The rows come from 5 hidden closed curves, with some noise, and rows from the same curve form a group. Each curve winds through 8 dimensions. The rows are also pushed far along 5 directions, which tell nothing about the answers.
In the rows, zero is written as 128.
Some rows, each with its group after it:
[102 131 172 130  93 114 126 148 147  99  96 148  97 112 135 142 115 152] | (3)
[108 166 117 114 121 144 139 134 127 141 140 145 134 109 108 112 159 108] | (3)
[104 207 159  78 149 143 108 105 165 124  97 111 183 161  60 170 164 118] | (2)
[116 167 105 111 101 177 153 142 178  91 107 133 122 140 118 108 152 126] | (0)
[132 129 103 131 143 149 128  98  91 130 110 136 104 156 135 108 137 115] | (2)
[130 139 125 152 162 123 134 103 131 147 155 118 113 153 111 105 133 116] | (2)
[147 128 118 149  76 135 140 154 131 136 146 140 109 103 168 138 125 148] | (1)
[160 121 171 155  55  88  93 155 137 158 151  75 150  65 144 152 137 128] | (4)
[124 112 130 131 170 135 128 136 116 124 123 137 136 141 122 130 123 135] | (4)
[140 160 169 146 112  87 105  99  94 161 143  92 106  61 138  75 145 148] | (4)
[191 104  96 153  78 172 123 167 160 110 110 143 191 132 134 118 141 107] | (4)
[134  58 130 142 180  71 102 168 110 185 187  80 178 149 128 224 105  78] | (1)
[ 95 138 123  92 137 144 143 105 137  87 107 165 104 132 123  53 118 133] | (0)
[195  45 111 171 119  89 106 138  36 173 146 110 120  78 190 132 110 127] | (0)
[ 94 150 161 125  86 107 112 120 173 121 125 111 128 137 117 157 120 143] | (2)
[130 109 120 163 118 132 137 125  78 136 125 135  81  90 141  96 138 112] | (1)
[ 69 152 130 120 160 112 138  98 105 131 130 114  79 114 126  87 133 121] | (1)
[ 85 145 140 124  88 100 146 122 175  98 122 146  87 112 130  84 118 148] | (4)
[141 108 122 169 133 123 114 110  81 154 140 133 123 110 133  88 134  96] | (4)
[126 101 109 147  85 134 133 141 141  93  98 148 127 105 150  83 118 131] | (4)
[124 106 156 133 128  80 112 113  78 168 172 107 105  73 149 108 113 129] | (2)
[185 101  93 103 174 154 115 140 126 138 132 137 220 181  99 161 133  78] | (4)
[119 132 172 172  59 111  83 140 168 128 118  91 166 111 153 156 114 132] | (4)
[118 133 156 129  77 158  97 153 162 111 109  91 164 124 131 151 137 119] | (3)
[190 145  76  75 156 155 156 104  94 152 181 171 135 132 142  70 133 139] | (0)
[124 127 134  99 144 126 130 123 120 124 113 143 127 139 105 158 130 145] | (0)
[139 137 102 118 134 177 146  99 110 103  96 160  97 143 115  95 141 147] | (3)
[120 127 133 147 142 116 130 123 162 107 112 129 111 170 144 117 109 155] | (1)
[133 102 104 111 151 119 124  95  85 121 103 139  87 172 158 104 111 131] | (2)
[111 123 110 112 143 128 118 131 113 115  89 105 151 128 137 141 133 117] | (3)
[145 106 128 141 108 168 136 137 158  82  94 145 116 147 129 100 121 149] | (3)
[120 164 126 121 142 153 125 120 102 143 124 129 135 124 127 145 146 129] | (2)
[198  90  97 136 109 140 144 139 110 136 146 173 130 108 124  93 139 142] | (2)
[107 150 123 127 137 128 122 118 105 117  89 114 122 104 135  99 150 130] | (3)
[144  65 126 174 110  94 117 160 115 143 158 104 107 123 201 133  91 121] | (2)
[168 140  94  62  57 192 132 167 199  81  94 153 219 142 110 152 144 117] | (2)
[ 87  97 134 159  83 118 127 189 154 104 105 129 123  99 150 142 127 126] | (1)
[152 113 129 155 111 118 134 131 126 113 122 141  95 102 165  37 123 148] | (4)
[119 119 119 128 162 123 122 168 129 133 110 120 162 144 110 162 149 102] | (1)
[110 157 182 121 160 109 102 118  95 170 146  98 167  69  66 148 161 103] | (2)
[127 174 142 154  88 146 134 149 164 122 122 170 166  83  97 104 158 139] | (0)
[104 135 146 115 147 113 140 114 108 112 114 160  77 121 150  87 111 175] | (0)
[114  64 145 188 187  52  91 126  63 173 148  63 125 119 181 168  86 119] | (0)
[185  67  90 136 162 121 115 118  81 149 125 118 170 139 124 161 124 130] | (1)
[156  89 124 173 104 111 108 136 133 135 119 110 130 158 148 160 118 119] | (1)
[ 91 151 159  96 177  97 126 112 131 114 112 131 109 146 113  94 126 124] | (4)
[114 135 142 118 167 114 113 129 119 128  89 114 148 143  91 162 151 119] | (2)
[134 174 112 103 155 152 135  98  92 146 128 169 148 111  85  90 166 107] | (4)
[143 120 130 112 105 138 118 147 105 138 126 127 149  92 112 135 150  89] | (0)
[126  26  91 114 128  81 107 126 115 129 130  87 164 165 164 221  62 107] | (3)
[ 64 174 163  78 143 133 132 146 178 113 120 139 160 136  49 159 153  82] | (2)
[135 116 115 107  94 139 129 161 155 104 125 110 157 105 171 119 112 132] | (0)
[127 169  98  83 187 161 143 101  79 145 137 158 125 131  93  65 169  94] | (3)
[182 121 102  69 154 170 131 137 113 137 155 153 181 137 111  91 145 101] | (3)
[183  94 118 188  46 147 118 214 127 133 123 106 168  45 188 147 146 138] | (3)
[ 71 197 177 111 126 135 126 141 151 116 112 100 117  88  99 111 164 111] | (0)
[171 124 134 135  82 160 118 159 181 136 156 133 196 143 103 169 133 100] | (2)
[147 103 101  91  99 135 124 146 160 108 105 126 202 137  98 199 126 114] | (3)
[142 137 128 138 128 150 123 136 148 113 108 145 156 138 111  94 143 109] | (4)
[122 138 104  79 137 170 135 139 140 117 137 150 154 162 132 133 126 122] | (3)
[ 97 105 115 135 148  89 126  85 127 127 137 115  76 196 179 136  75 163] | (1)
[138 126 139 111 129 119 138 124 100 134 147 146  68 117 154  88 123 141] | (0)
[137  73 133 147 110 109 126 148 138 118 136 135 130 129 157 159  85 155] | (1)
[115  83 123 173 106 103 125 156 128 125 129 121  88 145 185 150  96 122] | (3)
[176 133  89  70 182 137 127 129  89 158 162 131 195 136 144 130 127 104] | (0)
[107 125 146 172 123 121 128 157 160 104  96 115 125 123 131 143 129 144] | (1)
[166  99 101 159  57 160 127 144 142 123 137 151 153 110 140 112 126 123] | (4)
[117 109 155 153 119 112 114 185 134 120 102 109 149  95 141 168 132 125] | (1)
[ 95 120 164 144 192  82 107 128  94 185 172  77 120 140 105 197 127  78] | (0)
[115 120 106  90 131 138 143 157 147  87  93 159 146 139 145 135 116 145] | (3)
[165 129 128 150  77 119 129 144 120 139 147 150 100  81 155  46 150 138] | (1)
[108 186 135 155 119 121 135  89 113 122 111 162  91  89 146  19 141 149] | (4)
[196 172 125 132 106 183 148 125 106 130 115 159 147  56  75  75 191 126] | (1)
[180  96  76  98  87 168 139 127 185 102 144 162 167 190 131 120 103 117] | (2)
[153 147 105 119 118 135 126 110 143 134 142 158 164 154 129 107 124 117] | (0)

New rows. What belongs after each?
[148 170 141 100 124 140 133 153 143 150 158 150 179  88  79 110 173 101] | (3)
[121 160 128  94 127 153 116 120 190  88  84 123 202 165  93 136 134 136] | (4)
[ 60 130 136 136 173 120 115 113 114 130 114 104 109 158 116 137 129  88] | (3)
[113 124 122 149 102  97 118 124 130 149 149 127 147 122 144 154 111 110] | (4)
[175  77 116 163 149 111 126  86  77 152 153 118  94 117 133  87 114 134] | (3)
[167 102 119  91 124 118 125 135 156 137 162 121 171 152 112 152 116 117] | (4)
[124 138 134 107 139 133 129 162 167 126 131 124 199 111  70 161 157 114] | (1)
[125  87 116 204  45 135 133 132 150  96 101 129  67 125 177 115 100 142] | (1)
[117 111 115 183 142 117 146  99  70 140 140 129  39 102 172  79 113 143] | (1)
[ 88 153 164  93 137 113 131 134 131 123 145 123  95 113 145 102 116 130] | (0)
[165 100 122 178 115  97 119 120  65 181 153 120  89  94 125 116 157 102] | (2)
[ 92 116 174 140 187 118 121 111 117 117 116 123  88 156 112 113 113 131] | (3)
[185  84  73 107 154 147 142 113  99 134 133 168 134 169 103 104 137 101] | (2)
[167 129 102 134 112 122 121  81 107 141 132 139 139 122 134  77 127 142] | (0)
[187 115  74 128 149 145 160 130 120 141 168 158 137 115 123  48 150 135] | (1)
[131  86 129 111 190 114 131  90  65 128 133 139 100 117 127  71 107 137] | (3)
[179 119  79 125  77 155 138 135 154 123 135 154 148 139 119  87 153 113] | (1)
[235 108 116 158  55 124 102 175  79 194 159 103 202  15 128 141 190 116] | (1)
[124 137 115 104 143 140 118  92 161  94 100 128 165 175 128  98 107 149] | (4)
[ 97 153 142 126 150 135 147  76 112  97  99 151  58 131 132  64 112 155] | (1)
[168 120  81 110 101 162 129 150 151 112 112 165 223 131 122 139 133 120] | (0)
[165 123 144 137 125 128 110 147 103 155 137 112 132 117 117 129 158  91] | (4)
[152 149  97 116 165 119 140  80  77 166 159 151 116 124 116  67 146 107] | (4)
[ 91 152 106  99  81 156 145 144 217  59  80 178 178 153 115 128 116 143] | (4)
[ 78 171 201 176  87 102  90 142 120 159 125  69 108  70 136 164 153 129] | (3)
[100 141 137 102 150 125 131 142 115 131 140 129 146  95 141 125 122 132] | (0)
[118 135 109 127  98 169 146 132 198  52  54 161 141 163 119 126 122 183] | (1)
[ 95  99 166 124 151 106  84 123 141 129 108  63 151 176 101 197 116  93] | (4)
[106 159 132 158 119 157 129 143 128 127 104 124 125 109 100 117 174 101] | (3)
[ 92 182 177 129 124  97 124 105 136 129 124 144  84 124 141 106 119 177] | (0)
[197 113  68  95 188 167 150 103  77 134 118 193 148 165 106 105 146 147] | (1)
[104 103 159 124 100  94 121 149 140 105 107 135 111 117 147 155  97 143] | (3)
[126  97 127  99 157 110 119 120 107 136 126 123 134 158 115 189 112 130] | (0)
[157 115 133 132  75 119 112 125 130 132 119 105 119 120 132 138 135 122] | (0)
[107 111 146 155 103 128  95 149 135 117  97  71 144 119 162 152 123 128] | (3)
[130 134 149 171 158  98 110 134  71 180 150  93 120  91 144 128 145  98] | (0)
[157 128 117 118 135 150 137 130  99 115  97 167 136  99 114  91 153 154] | (1)
[140 116 178 172 101  72  93 137 111 156 126  98 127  95 147 172 120 155] | (0)
[148 100 103 137 144 129 131 161 159 124 129 121 199 139 115 175 124 123] | (4)
[154 141 134 129 104 124 125 123 107 146 133 142 102 121 137 126 141 139] | (0)
[104 133 135  94  73 154 138 158 185  63  71 150 100 153 139 133 122 150] | (0)
[138 114 150 152 103 147 138 136 132 103 114 152  98  98 126  92 126 163] | (3)
[143 159  80  94  57 175 147 124 178  89 107 160 144 136 132  70 145 126] | (3)
[130  76 115 161 136 118 134 152 130 120 134 116 124 125 149 136 106 133] | (0)
[172 102  79 133  88 133 130 136 145 118 127 128 142 134 154  73 137 129] | (1)
[162 137 138 114 132 122 114 165  97 163 155 123 185  76 146 143 142 111] | (0)
[112  94  92  82 142 115 141 104 142 105 152 153 100 197 189  99  62 146] | (3)
[104 100 124 138 155 120 136 126 135 115 125 119  95 163 127 131 113 134] | (4)
[ 67 165 174  98 175 109  92  82 117 123  93  99 135 158 112 140 119 131] | (4)
[119 104 147 116 140 138 126 141 143 103 113 139 135 149 111 164 110 139] | (3)
[124 142 124 125 130 139 121 119 138 106  78 137 148 140  96 135 150 151] | (1)
[117  89 142 171 130 113 132 125 117 123 133 129  72 132 157 126  97 154] | (3)
[ 87 120 173 142 148  95 106 116  95 153 149  97 125  83 118 133 118 112] | (2)
[171  79  66 103 175 119 147 132 119 141 167 148 156 175 141 129 103 105] | (3)
[113 109 139  82 173 101 105 128 128 138 125 109 191 151  88 192 122 113] | (1)
[116 100 134 141 104  83 111 125 138 130 140 115 118 155 200 163  69 167] | (0)
[ 86 154 197 192 143 110 114 119 131 144 146 114  93  98 119 101 126 138] | (2)
[135  82 146 165 174  84 113 120  77 168 154 113 121 114 110 144 122 121] | (2)
[110 126 141 143  95 100 108 150 160 128 119 102 137 128 133 125 140 115] | (1)
[ 71 161 147 128 128 109 118 132 129 126  93 103 149  91  96 161 155 119] | (3)
[196  52  37 102 158 139 124 132  74 141 129 105 193 147 165 154 114 102] | (3)
[123 121 100 109 116 171 136 141 155  86 106 137 121 175 188 118 100 166] | (3)
[111 117 144 124 112 141 110 124 127 107  96 143 120 160 148 154 104 141] | (2)
[181 130  67  90 114 170 165 118 109 126 168 156 116 102 167  36 131 138] | (0)
[150 122 101 152  80 131 128 123  93 135 122 143 110  89 169  83 134 125] | (4)
[149 136 133 118 143 154 128 130  80 144 118 146 133  98  91 144 164 119] | (3)
[115  82 145 152 158  80 131  91 103 121 137 134  37 162 177  90  69 161] | (3)
[185 116  77  95 157 142 150  99  80 158 163 154 123 127  95  80 157  97] | (4)
[143 116 131  96 115 125 124 116 126 138 151 125 113 143 121 130 124 125] | (4)
[167 121  94 149  97 141 140 125 127 131 120 134 121 136 127 145 139 127] | (3)
[146 139 151 134 127 145 117 163 142 134 139 125 174 117 137 158 127 137] | (2)
[107 108  98 132 150 141 148 131 120 103 116 130 106 130 159  97 113 138] | (0)
[163 177 143  83 145 166 121 142 147 123  94 159 194 158  53 174 175 103] | (1)
[ 36 155 130 111 137  95 125  61 150  73  73 119  63 178 184  77  74 186] | (4)
[154 113 138 133 167 134 114 120  59 170 137 113 138 111  92 173 154  99] | (3)
[111 131 138 126 147 116 138 133 102 160 171 131 110 110 118 153 128 102] | (1)
[142 169 107  72  97 155 128 137 164 106  93 147 184 136 104 135 162 148] | (1)
[122 154 161 191  32 138 126 130 188  92  92 138  87 111 132  93 137 157] | (1)
[155 137 113 118  87 143 126 132 121 140 141 150 161  98 131 127 136 131] | (4)
